The rows are grouped in 4 different ways at once. Each group adds its own fixed numbers to the row, and there is some noise. The rows also spread widely along 12 directions, which tell nothing about the answers.
Known rows, each followed by its group in each grouping:
 30  19   4  -2  28  -7  41 -16 -30 -35  11 -24  11   2  -8 -47 -17  -8 -12  -3  13  -2 : Z688 B Z19 (3)
  6 -14 -15   9  20   0  -6   2 -20   6  -5  -1   2 -18  -8  -9  12   7  -9 -22  -1 -12 : Z688 B Z395 (0)
-25 -18  21 -43 -34  68  22  32   7 -54   2  -8  28   0  15  12  -9 -25 -24  -9 -23  23 : Z37 H Z931 (4)
-12  13  -5   9   7  15 -16  15   3   7  26   3 -14   8   6  -8 -20  15 -39   1   6   8 : Z14 V Z395 (1)
 -1  11   7  -3  -1  -5   1  -4 -31 -31   4 -25  26   1   5  -8  -8   0   9  -6   8  -4 : Z565 F Z19 (2)
-15  -8   3 -33 -14  34  -7  38  34  26   6 -28  -7   4  10 -14   2  18 -17  -5  -7 -12 : Z565 H Z686 (1)
 10 -29  14 -18   6  54  24  20  12 -20 -18 -44  16   8  17 -16 -56 -15   5  -7 -45 -19 : Z14 F Z931 (3)
  3  22  15 -34 -16 -17  25   4  -8 -15   5 -26  15  16 -14 -21  37  -6  15   7  51  -2 : Z83 V Z686 (4)
-21   9   4  -4 -25  24 -20   2  19   2   5 -12  20   1  -7   7  13   3 -24 -19  15  -9 : Z37 J Z931 (0)
  5 -30  27  -5  11  -1 -17  32   2  -9  35  33 -32  -7 -13  11 -27   6 -30  23 -11   5 : Z83 J Z931 (2)
-21 -17 -14  -8 -11  35 -30  26  33 -58 -31   6  43  -2  -4  -2 -30 -10 -12   9 -24  14 : Z83 F Z395 (4)
 36  20  -1  47  53 -22  34  -1 -44  65  51  13 -31  19 -17  -8   0  -9 -33 -29  39  19 : Z14 V Z931 (1)
 -5 -23   7 -10 -16  22 -31   6  32  39  -2   1  -7   3 -15  13  33   3  -4 -14  -5 -35 : Z565 H Z395 (4)
-16  -4   9 -33   4   4  -8  -5  13 -42 -20   3   7 -42  -7  20   6  33  -1   5 -29 -22 : Z565 J Z19 (2)
  4 -23   3 -12   2  28 -10  17  -5  13   6 -29 -12  11  13 -26 -12   1 -14 -14 -23 -30 : Z688 J Z19 (0)
 14  14 -13  -2  -1 -11  -6   7  -7   6  14 -18  22  -6 -25 -20  18   6 -16 -19  31  -6 : Z688 B Z931 (3)
  3  28   7  -8   1  17  23 -17   3 -45   9 -18  18   3   4 -38  -6   4 -22   5  18   2 : Z688 H Z931 (1)
-11  15   4  35  28  -2  -9 -46 -17 -11 -21 -12 -18  -9  10  -4  -2  34  -6  -7  -6 -32 : Z83 F Z395 (1)
 14  -4   4  11  16  -8   0 -17  -9   8 -18  10  -5  22 -11 -17   6 -18  12  21  21 -11 : Z14 H Z19 (3)
-11 -17   1 -15 -31  32 -31  -2  61   1 -32   8  22  10 -31  18  11 -23   4   3   2 -22 : Z83 V Z19 (0)
 -9   5  -3 -10 -28  21 -18   2  18   2  -6 -18  15   9 -11  -8  21  -2 -10 -22  16 -13 : Z83 V Z931 (1)
  3  20  21   7  -4  25   1 -21  24   5 -13 -49  30  20   3  15 -23  -7  11  -5   6 -32 : Z37 J Z19 (0)
 19   8  21  26  -6  37   2  -9   3   5  16 -50   4  35  11 -15 -34 -13 -17 -23   4 -25 : Z83 B Z931 (1)
 40  42   0  19  10 -26 -15 -30   5  -6  29 -25  40  21 -28 -10  -8   1  -1 -16  21 -23 : Z565 V Z686 (1)
-26  12   0  10  -8 -10 -31 -10  -9 -20 -30   4   4   5   1  21  22  16  11  23  21 -11 : Z83 V Z686 (4)
  9  -9  23 -16   9  11  19  -4 -12 -48 -18 -10  11  10  10 -15 -29 -16  20  24  -6  -6 : Z14 J Z19 (2)
  0  -6  17  -4  14  14   5  -8  22  17  11   1 -22  -6 -15  -2   4  11 -15  -3   0 -17 : Z688 F Z395 (1)
 24  29  45  -3  27  -4  28 -44  15  -6  36 -23 -37   3  -5 -14 -11  29 -27  14   0 -52 : Z688 J Z19 (4)
-11 -39 -33 -13  -2   7 -45  17  -7 -26 -39  40  -1 -12  -8 -25  19   7 -11  -4 -32  -6 : Z565 B Z19 (1)
 49   2  29   1  43  -6  50  20 -25 -13  41  -5   9  27 -10  -9 -44 -41  -1  16  14  29 : Z688 J Z19 (4)
-15   0  -5  21  18 -25 -31   0 -54  11 -21  -5 -22  14  25 -11  15  25   8  14   9 -22 : Z37 J Z19 (4)
-16   0  -6   7 -20  10 -40  -2  -7  -3 -10 -19  35  -5  -1  33  22  12   3 -27  -3 -20 : Z565 F Z931 (4)
 19  26   1   6  19 -30  -1 -28 -44 -42  29  -8  16   3  -2  -8  -4  12 -16  -8   5  -2 : Z14 F Z19 (1)
 12 -34  -9   6  19  -5 -15  19 -40  15   1   9   2  -6  -8   1  10  -7  -3 -30 -19  -7 : Z37 J Z931 (0)

New rows, each followed by its group in each grouping:
 -2  10  45   3 -13  24   2 -13  34  14  23 -17 -14  19  -4   5 -12  -3 -10   7  19 -25 : Z565 J Z686 (2)
-20   2  -8 -32 -18   0  -9  30  -1  11   4 -25 -18  21  16 -57  22  21 -15  15  26 -19 : Z14 F Z19 (4)
-27   3 -28  18  10  10 -28 -13 -25 -35 -38  25  10 -11   8  14   7  12 -16  -3 -19  -1 : Z14 V Z19 (4)
-15   9  -4  18 -23  44 -11  -5  37   7  -5 -26  28  19  -9 -38  -1 -20 -19 -25  29  -9 : Z688 F Z395 (2)
  9 -21  11  13  14 -21 -36  -9 -27 -23  10   1  -9  -3  -1  -3 -14  19   0  12 -26 -36 : Z688 F Z686 (2)
-13 -13 -12 -28  -5  14   2  46   6 -35   6  45  28 -11 -23  15  10 -21 -22  -1   1  51 : Z565 V Z686 (4)
-11 -18   9   0  -6  27 -42  26   0   7  15  -6  -5  10  14  43 -21   8 -23  -3 -33 -13 : Z14 J Z19 (4)
 39   7  24  15  -3  30   1 -25  48  14  14 -32  29  29 -26  14 -23 -24  -4 -23   4 -39 : Z14 B Z395 (4)
 10   0   5  21   6   1 -23 -12  19  -3   6  13  -2  14 -13   5 -17   1 -18  14   6 -22 : Z14 B Z686 (0)
  1  10 -18 -19  16  -8  -9  29 -27 -37  26   1  51 -37 -13  37   4  13 -19 -21  -7  40 : Z688 H Z395 (1)
-44 -17 -23 -18 -22  11 -42  33 -12 -16 -36  15  16 -17   6  24  32  19   3   3  -1   9 : Z565 V Z931 (4)
  7 -15   9   7  11  -7 -15   2 -23  -8   7  26   0   3 -13  18   1 -14  -5   7   6  12 : Z14 J Z931 (3)
  2 -13  12  19  15  13  -4   4  25  46  -7 -14 -19  27  -2 -30 -21  -5   1  11  13 -33 : Z37 F Z395 (0)
-18  31  34  14 -37  30 -22 -19   9   7   6 -59   9  41  23  21  -8   6  -5   3  28 -39 : Z37 B Z19 (4)
 25  30   2 -19   6 -14  14   2  20 -36  24 -17  37 -12 -27 -14  -8  14 -17   5  26   4 : Z688 B Z931 (1)
 14   4  -6  -1  11  12  -4   3   8 -25   0  -8  20  13 -11 -42 -22 -17 -17   2   0   0 : Z688 J Z19 (3)
 18 -11   0 -32   7   4   4  17   8 -13  17 -18  29 -17 -21  -7   4  -3  -5 -23  -8  -9 : Z688 J Z395 (0)
  5   3  14  -9  21 -12 -15  27 -13   5  35 -21 -16  -5  11   0 -19  36 -15  11  -8 -14 : Z565 J Z395 (4)
 22   3 -13  11  21 -34 -19  43 -41  -1  13 -28   9  22  12 -34 -31  13   5  21  25   8 : Z83 B Z931 (1)
 -8   0  20 -44 -13  38  22  20  12  25  43 -34  -9 -15 -13   9   8  10 -36 -44 -11 -16 : Z37 V Z395 (3)
-15 -14   3  12  -2   5 -31 -10 -68  -8   6   1 -15   7  19  15  17  -2 -10 -18  -9  -5 : Z14 J Z19 (3)
-43  22  -3 -42 -35  13 -21  31  26  -1  11 -25   5  -5   6  -6  11  36 -29  12  22 -14 : Z37 V Z19 (0)
 11  29  27 -20   6  -7  33 -29   9 -11  -4 -39   4   3  -8  -5   2   8  17  13  25 -35 : Z83 V Z19 (0)
 14 -16   8  -7  10   3  -7   6   3 -19  28  31  -5   5 -18 -13 -10 -16 -28  17  -4   1 : Z688 H Z19 (0)
-10 -24 -14  31  16  -6 -43  -3 -32  -6 -17  12  -6 -10   2   9  -7  15 -10 -13 -29 -20 : Z83 F Z19 (2)
-17  32  18 -16   3   0  14 -18  -6 -26  -4 -46  16 -16  11   9   5  32  11   7  23 -10 : Z688 F Z395 (1)
 14  17 -10  -1  17   1   5   7  16 -41 -12 -16  35   7 -10 -30 -29  -3  -2  11   6   0 : Z83 V Z395 (4)
  3 -28   8 -30  -6  13  -1  29 -19   0   6 -11  -1   0  -8  -1   5 -16   5 -12  -8  -1 : Z83 V Z395 (3)
 15  32 -11   4  18  -3   8  11 -18   4  51 -53  33  -8  -1  -3 -22  18 -33 -36   3  -6 : Z688 F Z19 (0)
 33 -12  12  17  42 -18  -4   2   8   0 -17  10 -17  16  -7 -14 -41   9  13  43 -12 -29 : Z565 B Z19 (4)
  3  -6  28  28  -4  17 -13 -13  -7  30  12 -24  -8  34   5  15 -12 -19   8   4  18 -26 : Z688 F Z19 (0)
-27 -22 -35 -10 -10  37  -1  30 -15  40 -28  -3   3 -11  -9 -23  41  -5 -20 -57  -4   0 : Z37 V Z931 (3)
 -3 -18 -28 -11   1  16 -13  27 -16   1 -13 -30  34 -13   2  -5  -4   5  -5 -44 -29 -12 : Z14 F Z19 (2)
  3 -12  21  21  30   3   3   3 -17  19  10  11 -32   0   1  21 -13  13 -14   6  -8 -14 : Z37 B Z395 (4)
 -9   0 -12 -10   5 -16 -29   2 -12 -34  -8  18  18 -20  -8  11  11  16  -6   7  -4   1 : Z565 J Z19 (0)
 36   9  15  20  25   9  31 -19  11  13  30   5 -19  29 -27 -53 -17 -28 -27  -2  17 -11 : Z688 V Z686 (3)
 19 -18  13 -11   3  20   6   7  -3 -33  20   2   7  13  -1 -26 -21 -23 -15  -7 -19  -3 : Z565 J Z686 (0)
-11 -26 -24  31 -23  31 -45   2 -15 -14  -7  20  14  35  -2 -40   3 -43 -31 -26   2   5 : Z83 F Z19 (0)
